The first 4 rows are patterns. Each new row is the sum of 2 different patterns, raised or lowered, with some noise. Before adding, each is slid sideways (what falls off one end comes back at the other) and multiplied by a number that may be negative. Names go in the order of the patterns.
Some rows, each with the names of its patterns after it:
[-14  -2  -4 -24  -5 -14 -11  -9  18 -27   1   6  -5  -9  -5   4   2  -1
  -2  13  -6  15 -41   5   0  -3  10   7] : Deber
[ 10 -41  41  -8 -25   2 -14   1 -15   9  -6 -11   1 -38   0  -8 -20  -1
 -20  11   7   9   8  -8 -27   6   2  10] : fike
[ -2   4  -3  -1  21   7 -19  39   0  -7   4   4   3  -1 -27   1   4  14
   0   8  41  -6   7  12 -17 -15   8  26] : Mikal
[  3  -2  -2  11  41  16  -8  -6  -5   7   0  21   1   4   4   4  -1  -8
 -13  14 -22   9  -6   2   9  12  -6   0] : musur

New rows. What belongs after each?
[ 34 -17  54 -12   9  14  -9  15   1  21   0  -1  10 -20   0   5 -22  43
 -11  16  19  11   7  16 -13  16  26  23] : Deber fike
[ -4   1   4   6 -12  -6 -21  40 -26  11  -5  -6   4  19 -11   4  20  -3
   6  17  44   3  11  -5  -8   9   4  24] : Deber musur
[ 29  13  34  16  31  24  23  36  20  50   5  43  28  11  35  12  14   7
  10  22  35   3  21   1  36  48 -15  26] : Deber fike
[ 23  -2 -27 -10 -12 -30 -14 -45 -16 -14  18 -36  -4  23 -22 -12  -6 -24
 -24  -5  11   0 -11   4 -49  11  -3 -28] : Deber Mikal
[-29 -20 -16 -16   5  -5   4  -4 -21  -4  -4   7  -2 -45  35  25 -16 -17
 -25  -8 -16  -1   9 -15  -1 -39  -1 -18] : fike musur
[ 37  27  11   1  28  16  10  36   9  21   3   5  -1  -6   2  37 -20  13
  -7   2  44 -13   5  28   9  13   6  30] : fike musur
[41 22 13 46 -4 34 25 19  3 31 32 25 32 36 17 -2 26 22 30 17 -8 40 53 -2
 20 10 11  2] : Deber fike
[  3 -23   6  16  14   9  -1 -20   1 -21   0  16 -29  46  -9 -18 -14  -9
  -2 -13  11  -6   4  16 -45  17  -9 -11] : fike musur
[  3   8  21 -34  14  16  12   9 -30  45   6 -13  11  12   2  11 -22   7
   0  11 -13  18  -7  -9   4 -33  17   1] : Deber fike
[-11  -3  -4   3 -11 -17 -46 -23 -13   8 -12  15 -12 -26  -6 -18 -17  -3
  -4   2  23 -16  25  -6   3 -25   4 -23] : Deber musur
[  7  -1  14   5  14  29  -8   0  -4 -20 -23   0  18  13 -12   1   5  18
   3 -19  40   2 -10   5   8  -4  14 -52] : Deber Mikal
[-30 -15  51  -6   0   2  13 -11  -4 -26 -10  24   9   4  17  39   4  -6
  -2 -25 -28  12  37  -7  -6 -12 -16  45] : fike Mikal
[ -5  20  11  19  49 -23  19  47 -16  31  26  30   7  23  28  38  42  13
  11  35  15   3  15  11   4  27  39  34] : fike Mikal
[  3 -72 -44 -23 -34 -35 -43 -37 -12 -37 -50 -44 -52  -5 -82 -29 -36 -54
 -26 -12 -49 -56 -15 -34 -20 -25 -53 -58] : Deber Mikal
[-13  14  30   5   8  -6  -7  33  -2 -10  39   5  -1  16  -1   4   2 -20
   1  14  44  13   3  39  -6  12  16   3] : Mikal musur
[48 42 27 30 27 41  2 37 36  2 57 50 20 15 26 45 47 51 25 31 34 13 41 58
 48  5 72 37] : fike Mikal
[-23 -13   4 -15   3 -55 -15   3 -26   7 -20  -6 -23 -14 -10 -28  -9  -9
 -31   4 -24  -6 -19 -17 -27 -25 -11  -7] : fike musur
[ 38  10 -11   8   8  45 -11  34  32  -1  29  11  33  14   2  23  28  25
  16  25  28  15  33   5  26  12  11  13] : fike Mikal
[ 25   2 -23  51   0   1  35  10  16  13 -16 -10  34  16  -2  14  45   1
   9   9  -7  -6  -3  33 -10  47  -3   5] : Deber Mikal
[-23 -19 -12   1   2 -41  12 -18 -35 -11 -10  19 -14 -17 -29 -29  -4 -43
   2 -19 -21 -13 -28  -1 -18 -21   2 -43] : fike musur
[ -4  30  21  13 -22   3   0  -2   5   6  -9  19 -39   1  41 -27   4  16
   4  39   3   7 -16   9   3 -34  35  -2] : fike Mikal
[ 12  13   4  -4   3   8  46  12   3  17   0  12   9  -9  10  12  26  24
   7  57  -1  17  19  -9 -10  17  26  12] : Mikal musur
[ 35   5   3  61 -15  27  42  10  29  18  21  16   9  66  14  54  21  13
  28  31  42   6  36   8  22  34  41  -5] : Deber fike
[  8 -36  18 -12 -20  11  11  -6  -7  -3  -4  -5  -6  12 -35  23 -24   3
  16  -6   6 -10   1  40  -3  21 -18   5] : fike Mikal
[-53 -43 -34 -49 -43 -21 -61 -41 -46 -60 -33 -61 -29 -45 -39 -33 -23 -52
 -32 -73 -40 -38 -37   1 -21 -58 -46 -49] : Deber musur
[ 43  29  16   9  -1  19  11   4  25   1  27  24  31  28   1  -2  15  49
  28  30 -16  55   6   3  23  11  31  12] : Deber fike
[ -8 -29  -2 -46  -8 -11   1 -22 -12  -5  -5 -16 -21 -15 -11 -22 -45 -15
  -9 -11   7 -11 -29 -10 -18 -39 -14   7] : Deber musur
[-10   9   2   3  23  19   3  16   8 -12 -25  -9  11   6  28 -13  13  -1
   6  -1   6  13  16  16  18  10  30  17] : Deber musur
[ 17  35  26  33  47  30  23  31   4   2  16  45  19  21  19  20  32  -3
 -11  55  25  12  19  20   6  17 -11  19] : Mikal musur
[ 22  15  22   1  75  10  21  26  -5   0  35  36  17  35  13  27  38  22
 -14  66  13  10  23  26  21  10  -6  17] : Deber Mikal
[-51 -49 -48 -31 -70 -66 -34 -52 -62 -45 -55 -10 -38 -41 -48 -47 -71 -67
 -38 -40 -46 -56   3 -50 -80 -38 -55 -39] : fike Mikal
[ 21  31  17  27  11  48  24   3  13  32  15  14  24   5  49 -16  22  30
   4  10  24   1  13  11  21  18  57   7] : fike musur
[-26 -41 -18 -44  -5 -28 -42 -54 -22 -26 -31 -31 -70  -1 -52 -48 -53  -7
 -39 -50 -29 -48 -49 -24 -65 -33 -19 -45] : Deber fike
[ -4  19 -13   8 -40   4  22  -7   4  -8 -12 -11 -39 -22 -15 -31   2   1
  13 -45   2   2   0  -6 -27  -5  17 -35] : Deber Mikal
[ 11 -25 -23 -30 -26 -19   2 -26 -15  -6 -13 -21 -21 -10 -15  -8 -26   4
 -26   5 -51   0 -13 -16  -2  -9 -31  -9] : Deber musur
[  6   5   3  25  44 -15  43  11  -4  32  13   2  41  25   2  10  20  -8
  14 -11   1  19   7  22  29  52  14  20] : fike Mikal
[-25  -4 -34 -41 -37 -50  38 -73 -23  -2 -36 -23 -23 -16 -37 -10 -18 -21
  12 -26 -36   5 -28 -16 -39 -33 -36 -40] : Deber fike
[ 24  -8  -6  -6 -30 -13  -2  12  -1  -2 -21 -49  -5   9 -12  31 -12 -15
 -24  -5  -9 -14 -34  -5   3  18 -23  23] : Mikal musur
[ -5  -2  15  -3  19 -27  -1  48 -29   7  24  12  22   9  16  14   4  34
 -28  46   9  11  32  17  11  -3  -1 -22] : Deber fike
[ -8  -6 -28   5   5  -3  -2   0  10 -32   0 -15  -7 -14  -7  -7  41 -27
  -1  -3  -4  -9 -37  13   2  -7  15  27] : Deber Mikal
[ 53  28 -20  51  35  40  62  17  70   8  15  38  27  41   9  40  47  -4
  40   8  39  26  21  37  44  49  44  32] : fike Mikal
[ -1   1 -11 -31  -7  -6  12 -22  -4  -5 -17  -1   0 -13 -10  -2 -15   6
 -24   2 -12  14 -21  -7  -2  -2 -13  -4] : Deber musur
[ 13   0   6   9  -8  -8  21 -32  -4   9 -10  -2  -6  18  13   5   7 -11
   3  -6 -33  12   1  -6  32  21   7 -46] : Deber Mikal
[ 14 -21  -7 -21  -4 -33 -22 -23 -11 -11 -13 -23  -4 -10   2 -37 -29 -28
 -30 -14   9  10  -9 -42 -36   3 -48 -17] : fike musur
[ 42  34  48  25 -25  50  35  38  70  15  67   5  21  34  33  37   3  40
  50  -6  37  17  32  27  20  39  45  48] : fike Mikal
[ -4 -30  -8   6  11  22   1  -1 -20   0  -7 -28   6  -4  -2  21   4  15
 -23   8  -2  -2  -6  -9  -3  16 -20   5] : Mikal musur
[ 37 -21  10  26   2  14 -16  31  -9  -3  13   0  32  -5   3  13   0   6
  -2 -21  18 -13   7  27 -13 -10   0 -10] : Deber fike
[  2  -1   2  -1  -7 -17 -13 -23  -6 -23 -13  16 -12   0   1 -25 -13   1
 -13  -7  17  27  13  -9 -11 -31  17 -11] : Deber musur
[  3  16  12   6  14  26   1 -13  20  27  27  25  11  -5  19  13   4  13
  19  13  15  23   5  31   1  25   1  34] : Deber musur
[ 24  14 -10 -21   2   8   4  18 -31  33  -3 -17   2 -14  -7  -3 -12   1
 -13  -2 -24   5  -7 -18  -3 -17   2  13] : fike musur
[-29  23   8 -10  12  29   6 -13  18  11   1 -27 -16  10  30 -10   6  14
  -9   6   2   9  25  12  17   8  -1  23] : Mikal musur
[-31 -25 -45 -20 -23  -9  -8 -40  -1 -11 -47 -15 -24 -27 -38  -5 -23 -31
 -18 -44 -29 -59 -52 -13 -29  -9 -20 -12] : fike musur
[  4  24  13   4  12   5  22   4  32  -6  15  18   8  22   1 -14 -35 -12
  17  33  -1   0  -8 -20  40 -36   8  21] : fike musur
[ -2   5 -43 -11 -25 -16   1  -7  -7 -16 -14 -13 -21  -6 -32  -8  -1  -9
 -14  -1 -11   8  -1 -10 -20 -18  -6 -11] : fike musur
[19 23 -1 33 23 11 17  2 -7 20 37 11 30 -5 48 15  4 24 13 22  6 34 10 20
 -7  1 21 13] : Deber fike
[-35   7  28   4   7  13 -12  -6  10  12   7  40  -9   6  16 -11  17 -19
  -9 -14   7  -8  30   1  -6 -13 -10  44] : Deber fike
[ 13   2  33  -3   9  10  10 -11  13  21  10   3  -4  -5  26  -9  -4  25
   5   7  14   1   8   7 -14   2  14  44] : Mikal musur
[-15 -15 -12 -11  12  -5 -16  12  14 -17   8  10 -20  15 -12  -4  20   5
   0 -14  -3  -8 -32  -7  -2 -22  40   6] : Deber Mikal
[-21  17 -11  33   2 -24  11 -12 -16  15 -12  15  31  17  28   8 -10  -3
  30  13   6 -22  45   3 -16   1  -7   5] : Deber fike
[ 12   5  23  -3   5   9  24  18   8 -14  23  39 -34  14  29   6  20 -13
  19   8  25  12  10  64   4  16  31  -3] : fike Mikal
